There are 10 hidden switches. A switch that is on adds its own fixed numbers to the row, and there is some noise. The rows also spread widely along 13 directions, which tell nothing about the answers.
(in the rows, 128 means zero)
Known rows, each followed by its switches (1 for on, 0 for off):
[159  98 116 143 149 148 126 113 100 132 160 152 155 125 174  81 134 124
  84 141  63 111 163 143  96  94 141 141 121 160  97]
1 0 0 0 0 0 1 0 0 1
[103 114  36 190 182 138 120 140 131 131 188 109 117 103 154 121 160  96
 134  99  83  88 167  90  90 101 152 134 118 121  75]
1 1 1 0 1 0 0 0 1 0
[146 105  91 177  88 102 124 120 149  80 127 107 122  85 131  97 116 124
 131 163 104 137 141 141 142 123 185 138  78 160  97]
1 1 1 0 0 1 0 0 1 1
[131 129 126  85 135  91 137 118 134 134 117 148 142 153 154 145 106 117
 119 135  58 133 156 140 127  86 171 142 116 142 108]
1 0 1 1 0 0 1 1 0 0
[ 89  92  96 192 150 152 132 151 143  97 127 126 142  79 165 103 160 107
 106 126  97 113 113 116  83 113 104  85  78  95  90]
1 0 0 0 1 0 0 0 1 1
[152 128 106 144 159 113 121 123 107 139 170 128 108 151 160 151 144 117
 101 114  92 103 195 136  91 125 166 169 172 173  93]
1 0 0 1 0 0 0 1 1 0
[154 112  75 137 135 176 112 109 117 154 159 128 147 166 151  90 101 113
  80 105  87 122 159 149 136  80 143 112 101 129 121]
0 0 0 0 0 1 1 0 1 1
[115 125 106 149  95  65 150 153 129  61 111 119  84 127 160 164 128  89
  88 170  85 126 128 130  95 130 195 163 129 196  79]
0 1 0 1 1 0 1 0 1 1
[152 103 137 166 128 159 121 115 154 128 121 141 127 135 127 141 139 155
 113 128 172 139 147 167 126 135 105  88  95 128 133]
0 0 0 1 0 0 1 0 0 0
[139 148  85 156 135 141 133 159 132 105 125  99  83 173 142 128 120 122
 103 130 114 134 146 130 118 127 150 124 119 141 103]
0 1 0 1 0 0 1 0 0 0
[111 144 102 130 149 110 144 138 149 105  92 119 132 150 138  99  84  99
 105 142  29 121 134 119 134  95 177 150 102 105  98]
1 0 1 1 0 0 1 0 0 1
[125 119 110 128 115 103 133  90 171 110 100 128 111 129 120 129 108 119
 144 120  98 129 164 138 156 135 161 149 106 132 139]
0 1 1 0 1 0 1 1 0 0
[149 113  99 143 123 112 112 115 112 132 134 135 147 130 144 129 104 130
 104 169  84 135 156 150 137  73 191 125  96 125 101]
0 1 0 1 1 1 1 1 1 0
[150 120  95 196 186 143 127 122 164 162 132 142  95 158 148 160 122 108
  83 145 120 119 162 199  91 125 121  98 138 116 107]
1 1 1 0 1 0 0 1 1 0
[127 131 142 197 181 107 121 134 210 167 122 139 144 128 146 116 125 130
 126 134  43 121 146 175 138 119 152  98 102  72  75]
0 1 0 1 1 0 1 1 1 1
[137 127 120 135 184 112 154 153 137 135 140 155 124 116 177 147 162 129
 130 145  94 121 147 119  83  85 134 108 111 134 100]
0 0 0 0 0 0 1 1 0 1
[146 109  81 148 141 134 132 109 196 137 159 122 116 141 148 108 142 116
 134  55  95 108 174 143 126 142 135 121 101 175 111]
0 0 1 0 1 0 1 1 0 1
[127  71 111 108  74 118 127  80 111 100 112 152 120 120 155 144 131  94
  98 131 110 143 144 157 127 113 138 127  98 162 142]
0 1 0 1 1 0 1 1 1 1
[143 127  53 166 146 114 125 161 168 166 206 108 120 117 161 120 160 114
 163 109  78 120 151 121 138  92 169 102  94 158  67]
0 1 0 1 0 0 1 1 0 1
[106 123 131 121 112 161 119 132 130 119 100 117 138 156 133 114 108 125
 107 109 110 142 126 133 143 102 113 100 102  78 130]
0 0 0 0 0 0 0 0 0 1
[104  99 107 107 112  95 144 122  95  99 117 141 100  97 175 128 157  70
 130 155  47 133 134 120 107  93 143 149 125 136 113]
0 1 1 1 0 0 1 1 0 1
[124  99  71 125 139 145 138 107  95 100 126 135 118 127 166 102 133  86
  90 125  70 111 150 122  89 102 135 153 114 161 124]
0 0 1 1 1 1 0 0 0 0
[119 103 122 170 133 100 125 119 164 128 154 143 125 106 147 159 154 114
 124 123 108 115 160 140 110 135 148 132 126 153  95]
1 1 0 0 0 0 1 0 1 1
[154  89 102 175 106 149 107 118 141 104 149 123 144 116 131 108 129 159
 114 126 144 130 158 150 121 117 150 106  76 147  97]
1 1 1 0 1 0 1 0 0 0
[141 142 116 142  96 140 107 122 138 139 124  99  81 202 132 124 101 104
  91 120  92 139 150 193 152 133 139 130 161 115 111]
0 1 1 0 1 0 1 0 0 0
[121 119 132 129  47  87 109 128 116 114 131 112 132 123 123 141  96 109
 123 185 100 153 118 163 171  94 187 128 122 121  99]
1 0 1 0 0 0 1 0 1 0
[149 147  94  97 118  93 146 121 149 103  99 116  80 164 141 147  98 108
 132 135  89 151 150 143 147 102 179 141 102 157 129]
1 1 1 1 0 0 0 0 1 1
[104 118  71 179 102 123  98 145 107 161 206  99 120 121 142 130 136  71
 118 136  83 109 141 134 144  88 168 133 158 114  75]
1 0 0 0 0 0 1 0 1 1
[123 122 126 106 157 115 150 127 147 125 121 154 131 137 179 126 135 111
 108 121  56 125 140 128  98 102 134 121 108 139 111]
1 0 0 0 0 0 1 0 1 1
[161  95  96 167 112 146 119  82 154 122 121 130 100 119 135 111 128 121
 120 136 132 139 154 184 140 139 125 112  97 145 143]
0 1 1 0 1 1 0 0 1 0

New rows, each followed by its switches (1 for on, 0 for off):
[106 124  96 137 146 121 144 114 135  87  95 130  74 141 151 145 135  89
 110 122  89 121 152 126  96 136 130 145 131 123 128]
1 1 1 0 1 0 1 0 1 0
[121 122  75 173 140 150 121 155 133 105 142 101 104 146 136 155 136 127
 111 107 152 128 152 122 103 116 143 104 100 126  96]
0 1 1 1 0 0 0 0 1 0
[149  79  83 158 130 153 123 102  90 117 147 142 125 134 169 119 133  97
  57 135 105 113 161 163  79 123 132 133 129 178 111]
1 0 0 1 1 0 0 1 1 0
[133 149 134 151 188 131 123 134 131 154 130 137 112 161 149 148 132 133
 113 130  87 121 170 138 113  88 144 126 144  76 106]
0 1 0 0 0 0 1 0 1 1
[129 136  99  91 132 139 140 129 114 108 102 123  98 179 164 122 108 104
  95 107  72 140 152 123 120  98 143 126 115 122 129]
0 1 0 0 0 0 1 1 1 1
[109  88 116 178 165 142 130  86 178 122  85 165 144 125 127 146 104 112
  80 124 118 115 156 158 110 132 119 107  88  93 141]
1 1 0 0 1 0 1 1 1 1
[169 108 118 139 146 118 121 118 112 116 161 136 115 144 168 131 155 138
 105 106  91 122 198 143  87 109 166 152 130 174  86]
0 1 1 1 0 0 1 1 1 1
[142  98 112  90 119 146 120  78 104 159 146 144 124 150 162 117 131  93
 114  99  80 135 167 164 134  91 116 128 138 126 144]
0 0 1 0 0 0 0 1 1 1
[142 119 147 114 108 122 116 102 146 147 135 134 101 170 162 129 141 110
 110  96  70 142 157 178 140 136 126 129 144 139 115]
0 1 0 1 0 0 1 0 1 1
[110 127 142 117 102 118 122 114 149 134 108 127 118 149 137 142 115 103
 123 115  95 142 138 153 157 118 134 115 128  93 131]
0 0 0 0 0 0 1 1 1 1
[136 115 103 144  90 140 117  75 138  91  86 119 142 136  92  99  60 130
 101 141 126 129 159 132 178 133 177 156  89 125 160]
0 0 0 0 0 1 1 0 1 0
[145 101 167 124  81  90 118  89 124 132 141 148 112 113 166 133 159 112
 118 148  88 130 150 186 123 149 132 160 172 182 114]
0 0 0 0 1 1 0 0 0 0
[114 112 104 140 140 123 139 155 186 107 106 139 155 151 152 147 106 133
  88 118 101 135 121 138 107  99 149  81  49 140  89]
1 1 0 1 1 0 1 0 0 1
[114 119 145 173 107 104 130 138 163  79 100 119 115 100 141 119 135 129
 124 147 100 129 128 139 124 141 149 122 102 115  96]
1 0 0 0 1 0 1 0 1 1
[155 101 102 110 149 158 139 106 114 160 147 150 135 127 184  67 140 100
 118 132  45 137 135 161 120  78 103 105 104 130 125]
0 0 1 0 0 0 0 0 0 1
[ 94  88 140 101  42 102 114  67 170 118  93 136 131 109 109 146 116  99
 157 110 120 152 122 156 202 125 134 117  85 107 167]
0 0 0 1 1 0 1 0 1 1
[122 106  92 179 124 149  93 114 101 141 147 120 151 134 125 110 104 117
  90 153  90 121 152 144 145  83 168 126 113  81  99]
0 1 0 1 1 0 1 0 1 0
[ 88  98 119 106 108  99 139 114 157 139 109 156 125 131 162 183 123  67
 103 132  94 138 113 167 120 105 118  95 117 127 129]
1 0 0 0 1 0 0 1 1 1
[164 109  84 162 182 171 116 107 105 143 149 143 125 157 155 110 122 127
  78 124  94 115 183 156  91  72 140 121 113 108 110]
1 1 1 0 1 0 1 0 1 1
[129 126  69 122 127 103 144  98 136 172 159 140  93 155 149 158 109  48
 107 141  73 114 148 158 147 104 159 155 165 172 137]
0 0 0 0 0 0 1 0 1 1
[119 120 141 113  90 119 118 128 152 125 103 133 130 168 140 155 101 122
  94 133 108 155 124 176 140 112 138 102 110 121 112]
0 1 1 0 0 1 1 0 0 0
[154 108  65 190 164 134 148 116 172 124 125 139  77 120 139 145 138  99
 121 148 136 128 149 164 111 126 126 100  88 148 131]
1 1 1 1 0 0 1 0 1 1
[122 104 118 103 110  82 166 116 175  73  87 160 142 144 138 197  95 122
  82 129 144 132 136 126 105 127 176 131  71 219 130]
0 0 0 1 0 0 1 0 1 1
[133 137  86 134 161 123 153 155 113  86 102 132  98 136 162 133 121 117
 102 168  91 128 137 107  92  77 157 127  97 126 110]
1 1 0 0 1 0 1 0 0 1
[120 132  85 117 152 123 152 110 154 120 112 121  78 104 139 120 151  95
 187 108  98 126 154 103 143 116 119 132 109 111 157]
0 0 1 0 0 0 0 1 0 1
[150 133 152 150  98  76 131 116 167 103 104 122  96 118 122 156 127 143
 149 162 126 150 148 160 156 142 175 142 111 153 116]
0 1 0 1 0 0 0 0 1 1
[110 115 104 126 177 112 150 126 173 119 111 160 148 118 150 163 132 132
 129 114 111 115 151 101  95 104 138 108  78 135 122]
1 0 0 0 1 0 1 1 0 0
[128 112  68 159 174 123 161 101 148  76 103 137 111  88 133 121 131 115
 135 128 117 105 168  79 104 130 155 161  79 163 143]
1 0 0 1 0 0 0 0 1 1
[ 98 117  89 168 143 132 145 149 121 106 130 123  85 107 150 146 161  78
 124 140 114 116 130 117  94 112 115 122 134 114 114]
0 0 1 0 0 0 1 0 0 1
[134 130 140  99 147  98 147 131 131 111 116 154 141 130 149 182 127 151
 127 136 134 134 155 109 108  80 165 127  98 149 124]
0 0 0 0 0 0 0 0 1 1
[ 86  93 132 135  96 129 127  76 153 138 108 140 121 142 141 100 112  44
  84 108  35 113 132 176 143 160 105 159 166 119 135]
0 0 1 0 0 0 1 0 0 1
[132 142  74 163 138 137 126 150 170 146 147  96 104 158 140 112 117  98
 123 113  81 126 134 156 140 128 139 109 119 131  90]
1 0 1 1 0 0 0 0 0 0
[117 133 107 144 112  92 133 122 179 117 117 120  97 156 134 155 112  96
 106 122  88 123 145 150 138 159 165 154 135 172 110]
0 1 0 1 0 1 1 0 0 0
[163  91 128 152 160 122 137 105 148 112 133 161 141 116 157 128 152 148
 108 118 109 115 179 150  83 113 143 131  95 170 106]
0 0 1 1 1 0 1 1 0 1
[122  98  98 203 117 148 114 131 159 114 132 117  98 163 139 151 120  94
  53 117 132 120 143 194  94 145 124 102 131 136  91]
1 1 1 0 1 0 1 0 1 1
[113  91 127 169 152 121 138 102 153 133 129 150  83  89 175 134 192  74
 133 123  76 118 139 173  88 144  80 118 142 121 118]
1 0 1 1 1 0 0 0 1 1
[118 117 113 140 114 126 140 106 169 114  77 136  96 129 134 119 114  85
 122 142  91 141 119 161 151 134 114 115 100 110 154]
1 0 0 1 0 1 1 0 0 1
[120 127 111 167 157 124 118 101 153 156 138 131  89 146 142 127 141  77
 114 113  57 106 169 157 132 147 127 163 173 114 116]
1 1 0 1 0 0 1 0 0 1
[ 72  64  37 167  86 160 119 107 136 128 150 121 112 107 134 143 137  40
 104 101 137 119 116 145 128 123  97  82 105 120 137]
0 0 1 0 1 0 1 1 1 0
[124  95 108 155 147 109 126 111 176 165 162 156 139 121 168 145 150  99
 113 110  74 113 153 164 112 117 137 109 118 148  94]
0 1 0 0 1 0 1 1 1 1
[106 105  85 190 145 125 130 113 149 112 121 122  98 109 139 130 134  89
 113 134  99 109 152 142 107 147 137 136 130 119 111]
0 1 1 0 1 0 0 1 1 0
[ 64 146 117 129 138 116 122 168  97 109 111 113 125 138 142 157 129 102
 121 138  76 121 124  86 119  72 153 130 135  51  93]
0 0 0 1 1 0 1 0 0 0
[109  97  84 139  92  99 123 144 139 139 164 131 141 100 153 158 136  92
 129 154 104 139 111 141 137  83 156  96  87 154  90]
1 1 0 1 0 0 0 0 0 1
[117  95 134 104  99 108 131  81 130 145 110 161 139 101 145 126 120  91
 133 168  79 144 122 170 153 100 122 124 118 120 149]
0 0 1 0 0 1 0 0 0 0
[119 119 151 127 110 119 111  97 145 126 116 130 117 142 146 121 138 119
 123 100  70 129 155 155 140 138 134 140 137 110 118]
0 0 0 1 1 1 1 0 1 0
[ 99 129 103 107 144 104 147 126 111 119 112 141 123 142 174 118 112  78
  92 149  17 121 139 117 109 105 162 153 137 126 105]
0 1 0 0 0 0 1 1 1 0
[166 138 116 145 201 110 152 160 154 135 142 147 126 136 188 140 149 146
 115 138  81 123 158 137  73  92 153 104  98 158  78]
1 0 0 1 0 0 0 1 1 1
[117 113  88 127 125 117 153 139 137  75  95 129 101 134 144 167 123 112
 108 135 136 143 133 121 102 103 146 110  75 152 125]
0 1 1 1 0 0 0 0 1 1
[128  85 101 139 110 156 104  98  72  84 119 135 123 140 124 160 123 130
  79 118 165 126 185 117 101 114 145 141 117 130 138]
1 1 0 1 0 0 1 1 1 0
[144  94 122 132 101  94 120 117 113  93 143 134 139 122 152 138 133 133
 101 135  98 124 172 138  98 128 179 163 124 196  81]
1 1 1 1 0 0 0 1 0 0
[168 126  77 149 145 119 137 111 106 113 138 117  75 134 141 131 134 101
 124 139 112 120 184 137 114 112 165 164 142 166 129]
0 0 1 1 0 0 0 1 1 1
[129 100  88 121 120 122 123 102 162 160 157 141 129 100 151 123 154 110
 173 109  94 135 144 133 159  90 132  96  82 124 130]
0 1 0 0 1 0 1 1 0 1
[ 96 116 111 127 117 126 128 108 118 103 106 134 103 120 139 144 133  86
 121 125 101 126 142 120 128 110 128 137 129  98 144]
1 0 0 0 0 1 1 0 1 1
[158 104  79 148 110 111 142 133 129  86 150 124 110 124 165 118 141 118
  99 139  98 124 150 130 101 117 175 143  94 218  89]
0 1 0 1 1 0 1 0 0 1
[200 140  99 172 198 158 124 166 143 155 173 126 111 162 182 112 153 175
 115 132 103 137 166 168  83  74 139  67  88 129  66]
1 1 1 0 1 0 1 0 1 0
[119 120 135 179 129 139 110 130 151 155 124 135 123 145 130 162 118 116
  96 156 129 135 127 188 133 111 118  82 128  73 111]
1 0 0 0 1 0 1 0 1 0
[126 160 139  73 132 122 127 127 133 115  98 118 104 182 135 158 120 153
 149  88 112 148 167 106 145 107 146 137 117 106 136]
0 1 0 1 0 0 0 0 0 0
[147 154 119 172 146  84 142 142 162 108 126 119 108 118 139 125 120 136
 131 169  89 119 153 131 127 132 192 153 123 153  90]
0 0 0 0 0 1 1 0 1 0
[165 103 126  88  90 100 146 114 149  87 106 143 153 117 160 100 104 149
 126 149  84 159 135 145 136 104 174 110  51 186 113]
1 0 1 0 0 0 1 1 1 0
[142 122 114 134 120 127 139 114 123 106 106 135  95 144 142 142 113 105
  96 156 118 136 145 152 123 115 139 130 125 140 139]
1 0 0 0 0 0 1 0 1 1
[121  85 119 128 124 110 152 109 155  82 110 155 132  90 161 128 149 123
 127 125 103 133 140 121 100 123 135 120  69 165 121]
0 1 1 0 0 0 1 0 1 1
[120 136 121 131 169  82 130 144 152 152 152 148 152 142 162 157 120 119
 109 135  48 109 165 125 107  87 185 146 133 139  70]
1 1 0 0 0 0 1 1 0 1
[140 137 104 105 138 135 137 115 101  96 112 123  84 140 169 101 141 112
 122 120  71 124 160 116 103 120 131 158 139 141 133]
1 0 0 0 1 1 0 0 0 0
[133 109 161 144  78 102  89 113 134 150 166 127 133 109 146 131 158 133
 148 132  92 143 151 169 159 107 152 122 134 113  92]
0 1 0 0 0 1 1 0 1 1
[ 62 100  76 166 135 118 128 107 191 144 127 134 155  86 136 101 118  59
 133 118  34 103 113 131 144 120 130 118  96  88 108]
1 0 1 0 1 1 1 0 0 0
[114 132  54 178 142 126 136 160 141  87 121  97 104 126 129 134 117 109
 123 136 118 122 144  92 126 104 178 119  79 117 102]
0 1 0 1 0 0 1 1 1 1
